Each new row is followed by its nearest point in the smallest flat space through zero that holds the last named rows.
In the rows, zero is written as 128.

Q_128:
[[ 97  52 114 116 117 104 116  91 127]
 [127 112  83 155 107 138 100 113  98]
 [116  89 123 135 101 145 138  67 147]
 [154 109  68 163  96 127 136 161 155]
 [132 124 127 132  93 157 109 114  90]]
New rows:
[129 148  99 107 119  95 127 103 126] -> [121 126 116 134 139 121 123 119 128]
[124 137 133 114  98 159 117 108 136] -> [133 129 140 128 104 154 132 107 123]
[164 128  95 106  93 154 163 128 126] -> [150 124 120 139  87 152 141 137 139]
[126 135 109 133 107 119 143 149  98] -> [137 128 115 133 115 130 118 151 112]
[131 115  92 147 133 100 119 111 104] -> [118 113  91 145 136 115 107 119 114]

Q_605, 5 rows:
[[148 131 120 119 124 102  61 166 144]
 [104 115 117 117 143 166 149 140 135]
 [144  98 123 155 162 104  93 141 110]
 [121 115  72 151 160 134  85 112 137]
 [103 168  75 102 121 136  70 125 116]]
New rows:
[158 125 136 151 146  92 114 126 146] -> [157 114 135 153 132  98 110 124 141]
[146 152 109 151 193 142 176 148 137] -> [120 101 123 143 153 148 151 125 131]
[117 155 108 104 129 140  98 145 144] -> [116 146 105 104 119 140  97 145 141]
[111 123 103 122 122 131 122 166 100] -> [112 128 121 112 140 138 112 152 106]
[111 121 121 122 121 134 110 164 141] -> [123 124 122 112 131 138 110 159 141]
[139 118 109 168 129 153 154 139 128] -> [126 108 123 143 144 141 146 120 138]

Q_807, 5 rows:
[[128 104  97 145 138  88 132 135 101]
 [171 124 130 119 150  95 137 116 149]
 [163 138 121 148 147 113 143 148 151]
 [154 160 111  99 124 124 134 130 163]
 [114 113 133 112 116  89 114 186 146]]
New rows:
[107 137 145 161 140 136 104 100 133] -> [123 123 147 144 133 150 129 114 117]
[117 163 100 172 116 126 131 101 135] -> [132 149  97 149 130 147 141 120 117]
[154 148 150 106  93 136 124 128 108] -> [126 137 136 108 120 139 124 119 138]
[113 116 116 142 163 102 161 135 109] -> [133 110 112 153 142 105 135 133 109]

Q_462:
[[163 137 132 183 128 111  97 134  80]
 [137 150 132 169 155 130 130 108 127]
 [135 137 136 171 113 123 132 118  92]
 [122 169 101 118 104  91  94  93 153]
 [166 147 149 137  92 154 133  77 130]]
New rows:
[115 121 164 145 135 147 108  97 114] -> [140 133 139 147 129 140 137 114 121]
[141  98 121 125 137  94 144 157 165] -> [120 116 121 110 146 124 122 151 138]
[ 99 114 121 108 138  99 159 157  92] -> [ 89 107 120 125 127 113 145 163 108]
[102  91 140 106 101 142 146  94 105] -> [112 114 139 112  89 143 159 122 119]
[110 164 119 142 153 106 143 157 127] -> [101 137 114 148 156 108 130 137 127]

Q_973:
[[ 80 106 103 158 106 154 137 113 120]
 [116 146  98  90 158 106 132 124 142]
 [148 144 129 105 151 114 129 125 126]
 [120  98  91 128 135 137  91 135 142]
 [146 109 104 154 126 125 127 118 106]]
New rows:
[156 143 154 136 155 157 124  95 134] -> [148 135 155 119 147 152 122 112 107]
[142 100 163 143 156 149 153 114 129] -> [140 129 152 135 130 149 129 116 108]
[141  95 152 125 163 101 139 124 148] -> [147 133 131 119 136 115 122 135 132]
[122 158 136 107 111 127 158 157 116] -> [119 152 148 120 121 114 153 132 134]
[129 121 153 111 153 115 110 134  96] -> [147 134 140 115 145 134 119 123 121]

Q_852, 5 rows:
[[124 103 151 132 112 139 154 108 136]
 [ 86 103 117 174 151 131 165 156 145]
 [100  83 139 124 121 104 151  96 124]
 [ 89 105 166 141 147 146 204 114 144]
 [123 135 125 168 134 129 131  87 152]]
New rows:
[ 96 106 104 163 144 152 120 108  94] -> [109 113 113 155 135 115 130 123 136]
[156 124 156 115 124 148 105 114 123] -> [154 135 143 112 108 141 119 114 127]
[160 124 106  96 116  91 164 114 151] -> [128 121 136 111 122 118 127 110 120]
[152 115 150 122 125  93  97 156 121] -> [138 119 118 110 114 118 105 144 113]
[115 137 145 155 154 157 147 111 103] -> [118 141 140 140 146 140 154 118 140]
[101 115 124  94 144 153 125 129 113] -> [118 124 135 105 136 122 140 139 116]

Q_795, 5 rows:
[[181 150 133  84 124 105 149 111 124]
 [148 134 131  96 116  99 101  96 118]
 [121 123 125  81 158 145 193 111 111]
 [104  70 107  78 138 129 127 130  83]
 [112 103 117  90 129 141 143 124 119]]
New rows:
[139 104  97 141 125 154 114 144 130] -> [124 107 118 134 117 137 120 157 130]
[156 163 161 120 132 128 116  98 124] -> [149 162 142 124 130 108 125  96 132]
[151 125  97 106 157 108 107 117 112] -> [144 120 127 109 134 104 118 119 100]
[ 96 155 103  92 144 139 112 125 159] -> [105 130 128 109 117 144 128 106 148]
[ 98 140 160 154 117 101 143 112 148] -> [113 151 139 151 134 131 125 108 142]

Q_816 (5 x 9):
[[ 88 131 148 175 120 132 109 102 125]
 [101 129 140 120  88  91 142 132 100]
 [ 91 154 127 116 153 113 148 136 127]
 [135 104 160 117 106 124  94 127 114]
 [ 87 115 160 118 133 122 146  94 122]]
New rows:
[104 161 121 151 132 177 127 126 119] -> [110 146 119 161 144 139 123 122 139]
[135 132  98 146 133  90 135 117 129] -> [127 140 108 142 119 122 145 132 128]
[130 124 119 163 124 137 110 124 143] -> [133 130 121 162 124 142 111 122 135]
[115 156 145 144 137 150 127 136 132] -> [111 142 129 144 145 133 117 129 134]
[108 122 148 127 145 122 143 137 128] -> [107 132 139 118 141 123 134 123 127]

Q_738 (5 x 9):
[[112 104 158 120 104 144 114 100 100]
 [104 126 137 122 121 157 135  90  52]
 [102 149 165 128 149 165 162  91 101]
 [ 79 138 179 125 116 141 132 102  68]
 [ 90 120 185 133 128 169 158 113 131]]
New rows:
[160 133  98  91 108 131 102 107 144] -> [166 116 106 116 125 119 102 105 137]
[142 102 147 144  97 160 130  97 108] -> [126  95 141 121 111 160 125  98 112]
[162 161 147 115 104 108 150 116 136] -> [138 148 139 123 140 113 121 114 140]
[151 122 105 136 110  99 125 116 124] -> [147 124 106 123 123 112 109 126 124]

Q_174:
[[117  80 156 113 135 168 173 151 135]
 [ 94  80 107 116 101 148 148 162 150]
 [164 148 142 108 123 127 113 142 188]
 [129 128 186 124 120 123 157 112 120]
 [153 125 170 137 109 177 127 133 128]]
New rows:
[122 127 181 103 100 148 128 115 131] -> [133 126 177 127  99 140 142 124 134]
[ 75 130 116 130 140 134 156 116 120] -> [ 98 108 118 127 135 117 149 126 107]
[122 134 150 160 143 134 133 126 136] -> [135 131 144 130 133 134 132 123 121]

Q_596, 5 rows:
[[123 190  88 130 118 134 119 114  83]
 [175 142 101  90 133 111 120 159 113]
 [147 155  95 109 174 165 112 145 145]
 [138 115  75 116 140  96 114 156 122]
 [151 126  83  62 141 111 162 131 135]]
New rows:
[113 107 139 141 139 131 127 164 142] -> [126 103 136 142 140 127 115 142 146]
[126 178 165 113 107 106 137  81  93] -> [130 168 153 120  87 129 150  96  91]
[133 111 147  92 131 132 126 123  95] -> [144 129 139 110 118 122 139 128 124]
[ 92 144 143  87 132 103 117 102 135] -> [117 130 124 117 121 126 149 110 127]
[139 129 130 169 154 103 131 138 120] -> [126 120 125 147 128 120 109 141 124]
[106 103 135 118 101 120 113 113 141] -> [113 107 137 136 118 115 137 120 133]

Q_864 (5 x 9):
[[100 164  62 137 129  95 133 148 155]
 [104 121  85 155 116 106 140 154  98]
 [117  91 100 120 132  94 124 106 130]
 [ 96 139  69 107 135 111 153 118 134]
 [ 72 122  65 127 121 118 128 142 136]]
New rows:
[132 122 135 127 122  89  76 161 138] -> [133 117 130 155 122 103  90 143 152]
[158 126 129 132  87 110  99 133 140] -> [143 123 138 147 126 109 105 135 142]
[133 113 181 116 132 125  75 125  97] -> [145  95 173 136 123 140 103 124 123]
[121 122 102 118 155 154 126 120 153] -> [109 131 116 107 133 138 126 118 149]
[135 102 118 136 135 151 121 127 169] -> [119 118 132 122 128 132 106 124 153]

Q_883 (5 x 9):
[[123 149 132  92 138  84 132 148  84]
 [162 116 116 120 130 122 102  96 155]
 [130 161  89 149 146 140 109 146 161]
 [127 133 138  86 119 124 133  98 120]
 [123 129 106 179 106 158 113 133 137]]
New rows:
[122 123  99 114 103 142 118 116  96] -> [123 139 118 124  97 131 116 111 104]
[145 103  91 157 125 108  96 115  95] -> [155 115 109 156 108 105  92 126 106]
[120 152 109 139 104 157 142 140 125] -> [105 151 114 143 112 153 130 133 125]
[111 139 169 135 128 141 108 112 117] -> [119 124 137 126 115 138 136 120 120]
[160 158 114 141 114 131 170 120 135] -> [124 138 120 129 126 137 126 125 135]

Q_187, 5 rows:
[[122 104 123  83 118 141 126 115 123]
 [141  79 104 130 142 109 101 129 112]
 [133 122 130 177 121 130 139 179 140]
 [125 134 106 164 158 145 104 120 115]
 [172 105 105 131  91 122 111 136 129]]
New rows:
[128  93 130 158 143 112  85 137 134] -> [135  98 112 154 149 110 109 140 118]
[121 115 120  75 112 124 138 155 123] -> [122 100 135  88 108 130 141 137 132]
[135 140 150 145 156 103 146 126 131] -> [122 144 145 145 147  97 136 129 130]
[127 130 123 127 153 130 131 112 128] -> [119 132 126 128 145 128 122 115 121]
[125 141 150 133 152 140 149  99 118] -> [110 152 138 126 147 131 132 111 126]

Q_159 (5 x 9):
[[110 114 115 182 115 146 115 128 103]
 [100 118 123 113 147  94 132 141 126]
 [118 147 123 142 164 113 135 154  86]
 [155 121 146 143 157 167 116 139 146]
 [117 156 179 108 104 146 136 149 129]]
New rows:
[135 142 138 129 101 128 127 118 135] -> [133 137 134 123 102 136 131 118 130]
[181 119 125 126  83 126 150 132 125] -> [155 144 122 121 100 139 133 104 131]
[112 126 155 103 127 134 120 103 138] -> [122 125 145 109 116 129 129 128 148]
[135 129  80 123 181 125 127 124 144] -> [150 114  97 126 177 111 126 123 133]
[ 75 159 138 178 141 127 126 102 174] -> [104 109 135 145 120 135 119 135 132]
[156 131 136  75 137 101 133 131 123] -> [145 146 130  83 142 104 143 126 138]

Q_64, 5 rows:
[[166 102 149 124 138 143 140 127 145]
 [121 121  96 142 113 104 112  86 133]
 [116 123 124  81 126 124 141 105  84]
 [117 117 156 144 120  78 143 136 122]
 [127 142 117 103 123 152 143 148 148]]
New rows:
[139 162 156 132 164 157 126 141 131] -> [137 139 146 134 148 162 120 157 123]
[138 151 145  98  93 111 134 162  98] -> [109 138 144 103 125 118 150 152 110]
[126 101 151 120 122 137 156 107 116] -> [142 107 144 109 130 121 144 116 116]

Q_907 (5 x 9):
[[119 159  76 125 118 160 112 106 164]
 [149 127  70  98 157  82 133 100 144]
 [158 143 122 148 114 141 141 112 104]
 [136 186 136 167 105 156 120 145 125]
 [186 148  95 103 120 133 113 133 154]]
New rows:
[144 111 107 123 116 112 128 155 134] -> [147 124 126 112 132 118 123 136 136]
[126 158 107 152 143  95  98 133 165] -> [119 170 105 130 143 102 115 141 154]
[129 161 114 109 159 112 104 133 147] -> [128 153 107 117 142 104 114 141 155]
[107 111  98 141  92 117  98 111 162] -> [106 129 104 118 128 143 118 116 152]
[132  99 154 105 130 107 100 127  92] -> [136  94 153 115 135 112 135 137 114]
[127 155 117 135 125 101 138 155 148] -> [129 159 123 132 138 105 120 146 140]

Q_735, 5 rows:
[[110 117  89 166 130 104 125 115 122]
 [136 143 124 106 127  97 164 119 127]
 [128 156 118 158 154  90 198 119 111]
 [164 132 112 128 143 147 148 121 155]
 [141 164 114 140 152 168 114 115 131]]
New rows:
[101 164  97 126 130 131 103 104 115] -> [109 164  99 128 131 126  99 104 111]
[161 157 122  97 142 106 138 123 107] -> [139 161 125  98 132 116 149 114 126]
[120  99  93 149 102 118 144 150 121] -> [120  95 111 151 121 105 134 130 133]
[137 103 154 108 115 115 147 160 104] -> [125 107 164 112 115 112 147 149 124]
[155 154 112 106 100 112 100 148 135] -> [133 135 118  95 116 126 111 117 135]
[101 138 161 148 154 120 142 104 124] -> [114 144 143 148 140 123 144 133 107]

Q_32, 5 rows:
[[127 127 119 175 103 159 107 126 147]
 [ 98 180 119 122 170 122  97 161 136]
 [135 139  99 182 135 100 116 118 172]
 [155 146  93 148 149 118 133 129 109]
 [154 154 120 154  99 121 140 156 147]]
New rows:
[129 122 154 150 138  98 108 153 135] -> [121 138 130 132 130 113 124 135 150]
[138  97 137 171  90 106 144 138 127] -> [151 111 129 152  92 123 145 120 146]
[145  86 138 105 193 120 121 110 115] -> [119 103 122 103 170 112 130  93 103]

Q_100 (5 x 9):
[[124  85 146 145 122 108 122 116 114]
 [171 162 146 164  96 108 105 111  99]
 [132 134 116 107  91 136 118 160 104]
 [ 99 123 151 112 117 123 168 156 163]
 [ 99 115 107 142 133  95 103 148 125]]
New rows:
[112 117 131 156 122 144 131 141 140] -> [118 121 133 130 128 120 133 133 135]
[ 94 144  99 143 119 101 141 116 114] -> [115 136 118 140 132 107 115 139 132]
[ 94 117 115 157 129 153 157 154 135] -> [105 119 126 117 133 126 140 144 145]
[133 140 100 138  93 140 113 130 105] -> [142 141 113 125 107 131 106 139 102]
[162 164 104 150 135 101 117 134 145] -> [137 174 117 151 134 112 111 126 133]

Q_92 (5 x 9):
[[114 163 136 126 149 127 150 105 166]
 [101 116 143  63 172 113 140 153 146]
 [133 170 121  77 201 105 145 146 137]
 [137 151 114  87 121  89 144 121 158]
 [108  90 172 116 174 150 155 108 146]]
New rows:
[124 147 122 162 149 119 117 103 100] -> [142 149 123 158 142 141 126 121 114]
[158 141 126 165 165 106 146 108  95] -> [172 144 122 151 161 132 138 109 105]
[102 103 157 159 161 131 123 100 121] -> [116 107 155 149 152 158 137 113 128]
[136 108 108  98 145 115  98 122 116] -> [141 114 122 104 135 115 125 144 113]
[126 137 132 137 124 113 108 120 157] -> [120 141 126 130 116 124 131 121 144]
[ 93 131 119  93 138 153 135 130 149] -> [ 94 132 139 107 140 129 131 139 150]

Q_868, 5 rows:
[[143  93 117 118 128 177 107 133 100]
 [117 132  90  88 134 174  70 154 155]
 [111 159 168 113 146 149  68 109 139]
 [153 111  92  85 125 174  77 116 142]
 [ 75 112 171 127 111 131  52  99 134]]
New rows:
[109 130 133 114 129 113 138 132 125] -> [116 132 130 133 126 117 132 133 132]
[135 138 138 142 156  83 107 101 121] -> [130 144 153 132 129 106 127 100 135]
[100 127 176 131 128 110 130 121 123] -> [102 133 167 147 127 111 123 118 121]

Q_791 (5 x 9):
[[118 155 121 136 150 112 135  89 136]
 [150 120 146  71 139  64  94 141 107]
 [125 117 146 160 124 130 115 131  99]
 [153 136 140 141  90  79 124 153 140]
 [145  93 109 136 132 137 133 118 137]]
New rows:
[143  93 134 148 129 146 115 130 144] -> [141  94 120 145 122 141 129 131 127]
[121 110 142 128 158 120 117 103 112] -> [125 116 131 128 156 121 114 104 105]
[ 79 143 104 136 144 148 153 128 111] -> [ 99 149 127 133 142 164 138 115 125]
[159 128 147 109 142  92 119 139 142] -> [147 126 131 105 126  87 118 133 131]

Q_663:
[[126 134 100 136 133  95 131 124 144]
 [116 113 115 116 105  99 106 103 145]
 [103 165 123 112 107 156 141 118 141]
 [ 96 120 125 131 102 153 162 170 121]
 [131 101 107 127 131 153 151 130 120]]
New rows:
[135 121 147 144 116 135 119 131 127] -> [129 121 146 128 125 130 120 134 120]
[137 130 125 133 167 116 109 139 117] -> [150 130 133 141 154 113 122 132 122]
[154 110 127 111 112 141 137 106 141] -> [133 111 120 115 125 144 124 104 127]
[135 121 101 134 113 113 124 164 123] -> [120 114 116 140 124 109 138 151 129]
[137 164 181 128 125 131 127 132 127] -> [129 166 172 128 131 136 113 137 122]
[140 181 134 103 124 125 156 126 145] -> [121 180 126 126 132 136 137 122 141]

Q_923 (5 x 9):
[[153 150 132 148 114 120 144 148 105]
 [153 129 138 161 142 167 141 160 141]
 [154 124 129 155 116 110 199 115 111]
 [121 133 123 164 114 167 172 119 130]
 [154 150 146 119 116 150 146 112 143]]
New rows:
[125 156  94 181 106 141 161 131 124] -> [119 145 116 173 104 150 164 135 106]
[120 115 114 122 102 132 112 181 120] -> [120 133 120 142 130 127 103 158 114]
[123 155  91 145 129 130 126 181 116] -> [124 141 119 159 123 132 113 168 103]
[102 109 181 129 109 148 128 147 113] -> [122 132 126 136 127 143 123 134 129]
[124 130  75 127 126 128 111 125  93] -> [103 132 112 136 118 115 115 134 106]
[118 125 132 151 123 123 115 112 144] -> [116 124 124 129 128 134 127 123 131]

Q_890, 5 rows:
[[135 138 161 110 122 154 145 147 132]
 [118 120 108 141 126 137 119  86 138]
 [ 92  90 118 115 126 129 121 151 150]
 [ 94 120 133 118 120 128 120  97 140]
 [ 93 128 135 160 130 113 117 113 127]]
New rows:
[108 104 118  97 125 145 130 128 111] -> [117 111 123 101 123 133 127 129 141]
[127 130 111 110 117 137 119  89 134] -> [129 126 114 110 121 135 123  87 135]
[126 156 134 135 121 128 128 154 131] -> [131 137 144 135 130 126 133 147 121]

Q_158 (5 x 9):
[[111 121 142 167  78  97 110 122 165]
 [115 105 142 118 143  75  85 129 114]
 [122  84 169 164  91 102 119 128 122]
 [131 120 171 133 135  88  98  87 144]
 [124 191 145 163 123 134 118 168 158]]
New rows:
[ 91 135 102  97 129 161  79 105 104] -> [122 128  96 100 144 120 120 123 125]
[130 122 123 148  83 135 140 127 124] -> [124 113 125 149  93 138 143 131 135]
[139 116 132 118 112  94 125 131 172] -> [119 126 127 135 112 106 113 113 150]
[168 156 112 134 137 133  94 123 121] -> [131 152 128 120 147 128 121 128 134]
[143 131 184 128 104 108 143 141  93] -> [137 112 175 150 128 126 128 140 107]
[111 106 162 114 102 172 165 124 116] -> [142 104 142 140 112 160 163 122 112]

Q_21 (5 x 9):
[[105 148 133 143  92 105 131  99 126]
 [ 68 158  96 129 117 119 103 173 131]
 [ 85 143 167 105  99 117 118 117 115]
 [180 137 182 115 123 146  98 117 116]
 [145 140 146 150 137 115 110 152 142]]
New rows:
[141 127 104 147 130 115 127 103 117] -> [142 130 107 146 120 126 137 109 130]
[152 135 141 138 112 117 105 139 125] -> [148 145 143 140 121 125 107 133 130]
[ 96 113 121 104 131 132 136 126 114] -> [ 97 116 122 102 129 135 140 127 119]
[150 131 138 145 154 117 128 137 126] -> [150 124 138 143 143 122 127 139 139]
[ 97 131 127 122 129 119 120 124 122] -> [100 132 128 120 120 122 128 131 125]
